The rows come from 4 hidden closed curves, with some noise, and rows from the same curve form a group. Each curve winds through 6 dimensions. The rows are also pushed far along 4 directions, which tell nothing about the answers.
In the rows, zero is written as 128.
Some rows, each with its group after it:
[158 125 128 109 154 133 142 128 112 109 106 180 150  99 148 124  81] : (0)
[146 134 133 137 142 116 111 143  95 142 149 105 140 111 133 107 107] : (2)
[110 149 102 125 140 111 184 144 148 107 126 113 140 150 177 103 136] : (2)
[168 152 119 116 165 134 164 138 118 121 108 156 157 120 184 133  81] : (0)
[118 147 144 119 102 113 116 141  95 136 164 111 111  99  87  89 104] : (3)
[107 123 123 160 130 137 159 108 161 129 140  97 123 158 141 136 158] : (1)
[127 156 139 135  87 111 109 137 143 117 151  83  93 120 149  88 152] : (3)
[128  94 131 111 141 140 142 117 120 114  79 158 183 133 132 141 132] : (2)
[144 135 121  92  97 122 121 143 123  90 127 118 131 106 182 121 110] : (3)
[114 109 109 172 150 125 127 123 131 149 165 106 114 141 104 127 143] : (0)
[158 141 144  97  73 132 100 135 105  98  96 122 149 103 147  88 130] : (3)
[109 122 130 133 127 120 138 113 120 115 142 117 131 117 114 114  99] : (1)
[105 123 120 124 126 115 125 133 115 122 126 113 141 131 111 107 123] : (2)
[113 131 139 133 148 127 128 130 132 146 146 137  98 135  99 140 132] : (2)
[121 121 130 133 163 150 141 116 167 147  96 162 116 163 122 171 152] : (2)
[ 97  86 167 142 109 147  61  98 156 155 123 133  79 149  51 177 197] : (2)
[135 127 121 139  91 141 125 120 131 125 137  97 131 139 136 138 157] : (3)
[170 160 138 131 118 127 129 128 109 120 108 136 147 105 151  88  99] : (3)
[171 167 139 123 118 125 105 144 116 129 136 116 117 104 161  97 100] : (2)
[146 145 137 157 112 121  92 127 144 143 158  90  98 119 144 112 132] : (1)
[141 134 139 108 105 140 136 116 115 104  90 166 145 117 115 119 120] : (3)
[139 135 138 121 106 111 123 126 128  94 130 124 127  96 162  92 110] : (0)
[132 105 140  92  90 144 115 129 152 102  99 125 135 131 168 150 171] : (3)
[131 131 143 123  84 154 111 105 184  97 100 117  95 152 166 146 183] : (1)
[109 123 120 148 144 121 164 123 106 143 154 108 152 134 108 125 117] : (0)
[151 108 176  94  88 127  76 125  99 110  85 138 166  81 122  86 125] : (2)
[139 116 128 116  96 122  81 132 103 103 128 116 131 100 122  94 120] : (0)
[132 136 131 141 187 123 140 141  93 171 148 136 141 119  97 126  78] : (0)
[130 118 138  90 140 120 144 136 157  92  79 174 143 118 176 120 131] : (1)
[150 125 153 108  51 120  29 124 117  94 101  95 122  99 137  87 139] : (2)
[144 135 118 128 101 123 110 120 132  93 110 118 129 124 162 119 128] : (3)
[156 139 121 152  85 144  88 130 147 128 138  76 107 146 163 122 183] : (0)
[152 129 114 120 146 124 152 138  93 115 116 133 182 112 159 110  88] : (0)
[ 92 125 143 143 104 116 103 123 126 140 166  86  98 125  79 102 142] : (1)
[124 130 133 110 114 110 120 148 110 121 162 102 124  95 143 106 100] : (3)
[ 88 111 130 174 123 139  85 107 142 171 168  80  78 165  55 160 165] : (1)
[116 114 118 116 104 132 124 127 104 120 133 120 144 127  99 129 128] : (1)
[173 149 134 107 103 127 114 137  74 124 143 138 154  73 122  93  58] : (1)
[137  96 174  99 116 154  76 121 146 125  74 159 121 134 123 160 187] : (2)
[154 134 143 107  95 143 125 110 166  97  63 153 145 122 173 113 137] : (2)
[112 124 134 152 125 129 116 116 128 138 142  85 127 138 115 115 132] : (1)
[ 69 101 105 131 185 129 203 118 140 129 127 160 139 168  96 174 136] : (0)
[130 148  86 144 174 104 173 154 116 118 147  98 152 139 188 101  99] : (0)
[158 135 114 143 125 139 126 126 151 130 124 119 128 141 174 142 144] : (1)
[110 129 130 142 122 110  96 127 111 138 143  84 123 133 110 127 120] : (0)
[130 131 131  77 131 139 154 138 144  97  84 178 136 132 155 138 132] : (1)
[112 102 123 140 155 140 172 103 133 129  99 161 159 149 109 158 138] : (3)
[108 110 117 111 144 131 163 137 144 125 132 126 136 143 152 157 142] : (3)

New rows, each followed by its group:
[127 140 130 126 118 121  94 130 116 127 134 108 111 130 123 134 113] : (0)
[174 145 155  75 118 146 104 138 106 113  72 169 153 104 152 128  93] : (0)
[109 114 132 131 155 138 115 133 121 167 145 131 108 139  84 164 128] : (3)
[ 92  93 148 132 102 137  73 116 159 142 132 103  85 149  92 166 190] : (3)
[ 92 120  97 133 198 120 169 145 129 136 136 136 127 171 128 163 133] : (2)
[145 126 135 103  39 148  67 116 146  91 108 112 102 127 138 133 174] : (1)
[110 102 124 149 161 143 130 120 138 169 148 123 116 151 102 184 143] : (3)
[ 93  91 137 134 132 133  93 127 127 158 138 106 114 146  77 162 161] : (3)
[146 137 100 128 172 139 199 144 127 124 131 158 152 133 163 123 112] : (0)
[129 126 132 136 183 113 155 141 103 159 151 131 149 106 125 121  75] : (3)
[140 131  97 130 136 137 152 127 133 122 131 138 136 140 150 156 122] : (1)
[123 127 124 116 124 141 130 133 156 111  76 131 135 167 157 139 184] : (3)
[119 113 128 154  93 131 115 102 135 121 126 104 130 138 110 130 161] : (3)
[124 131 109 150 169 131 198 121 112 156 170 149 144 124 103 144  84] : (1)
[157 166 154 142  83 110  90 125  86 133 164 106 111  71  96  63  77] : (3)
[102 104 120 135 124 127 111 131 150 130 128  92 120 157 142 152 176] : (3)
[114 117 160 109 149 129 118 131 113 149 103 147 145 123  89 130 123] : (0)
[150 131 131  92 150 137 121 146  97 121 100 163 149 120 135 136 101] : (2)
[142 110 141 128 152 130 128 120 120 131  98 143 165 121 140 132 114] : (0)
[148 143 128 131  83 121 118 132 138  96 146 104 113 107 170  83 143] : (0)
[146 139 123 109 106 123 135 144 101 104 122 112 161 110 158  92 114] : (0)
[147 105 155 100  70 142  41 128 100 114 103 126 128 100  95 104 145] : (0)
[144 132 119 144 114 146 127 125 131 135 131 106 133 146 142 141 153] : (0)
[132 116 151 110 105 138  94 109 107 118 122 150 124  97  84 128  92] : (1)
[144 142 109 112 120 117 124 147 131 123 136 139 121 119 153 124 126] : (1)
[139 112 155 121 142 138 119 107 138 120  94 158 141 112 133 132 105] : (1)
[141 149 138 139 109 134 113 137 132 149 152  98 102 129 131 121 143] : (3)
[132 152 104 172 148 119 158 134 179 125 150  82 104 168 211 134 172] : (2)
[140 108 121 127 130 133 124 124  96 120 136 151 146  98 103 113  99] : (0)
[ 95 151 103 175 130  89 157 134  89 143 201  67 127 123  90  75 100] : (3)
[116 126 123 162 132 150 151 100 173 132 136 109 104 165 140 161 161] : (1)
[138 157  85 154  76 112 126 128 153  85 144  52 122 148 209  99 153] : (2)
[152 125 128  94 134 138 157 134 117 102  72 162 188 120 168 116 113] : (2)
[109 112 116 129 164 145 165 106 153 121 109 161 127 155 126 175 126] : (1)
[110 109 151 125  71 143  76 123 138 140 130  89 105 142  92 138 196] : (3)
[130 134 118 145 156 125 138 125 120 139 151 134 118 123 118 139  96] : (0)
[100 121 129 151 156 138 134 115 158 146 100 141 109 176  95 156 176] : (3)
[136 128 158 104  59 135  85 109 155  94  93 134 109 109 132 109 154] : (2)
[128 125 127 159 100 145 115 108 128 145 135 102 122 148  95 141 163] : (3)
[136 124 138 137 146 129 130 132 145 131 117 131 132 128 154 113 143] : (0)
[149 143 142 116 164 122 168 134 126 127 105 151 158 114 169 119  90] : (0)
[ 90 125 121 140 108 125  94 138 109 160 181  79  87 143  59 140 147] : (3)
[124 136 130 115 153 132 169 130 135 132  95 157 157 132 130 113 111] : (2)
[135 126 128 125 155 133 156 127 156 128 121 147 122 132 169 155 124] : (3)
[126 106  99 136 148 138 161 127 115 119 135 141 156 134 124 131 128] : (0)
[154 139 131  91 147 123 133 155 134 108  98 139 145 113 205 119 108] : (3)
[141 119 160 120 130 132 105 130 130 132 109 146 128 106 123 105 132] : (0)
[141 150  92 136  98 123 151 130 131  87 155  98 124 129 185 112 125] : (0)
[150 120 151 135  98 139  54 131  95 154 146 113 113  98  73 103 128] : (0)
[133 149  74 143 147 130 161 144 144 108 142  96 121 179 200 160 155] : (2)
[ 95 142 128 150 130 124 128 124 152 146 155  97  78 162 112 155 155] : (0)
[126 124 118 122 156 140 146 142 106 143 129 140 143 140 109 133 122] : (0)
[107  86 125 120 168 152 131 107 148 131  70 177 147 165 103 189 153] : (2)
[119 112 121 161 153 129 135 121 146 145 128 107 134 155 141 143 155] : (0)
[130 113 118 118 178 121 181 133 124 143 126 188 161 114 125 141 101] : (1)
[103 111 125 137 171 131 143 127 101 166 128 140 155 140  66 140 111] : (2)
[140 132 139 126 128 136 158 118 147 108 108 127 149 127 174 115 129] : (1)
[131 132 120 112 129 124 109 139 134 121 121 139 116 127 139 131 125] : (1)
[152 160 150 134 126 111 105 133  89 136 126 135 131  90 101  71  78] : (3)
[171 135 124 131 103 114  99 139  98 104 133 101 157  87 174  69 100] : (0)
[119 118 131 125  96 114  90 126 146  95 101  99 122 133 158 110 163] : (3)
[120 108 131 121 173 117 175 132 103 129 123 160 175 105 116 104  92] : (0)
[144 133 140 115  97 151  92 135 127 132 110 116 122 138 126 131 163] : (0)
[132 101 168  86  98 143  72 119 100 114  57 167 155 111  77 118 137] : (3)
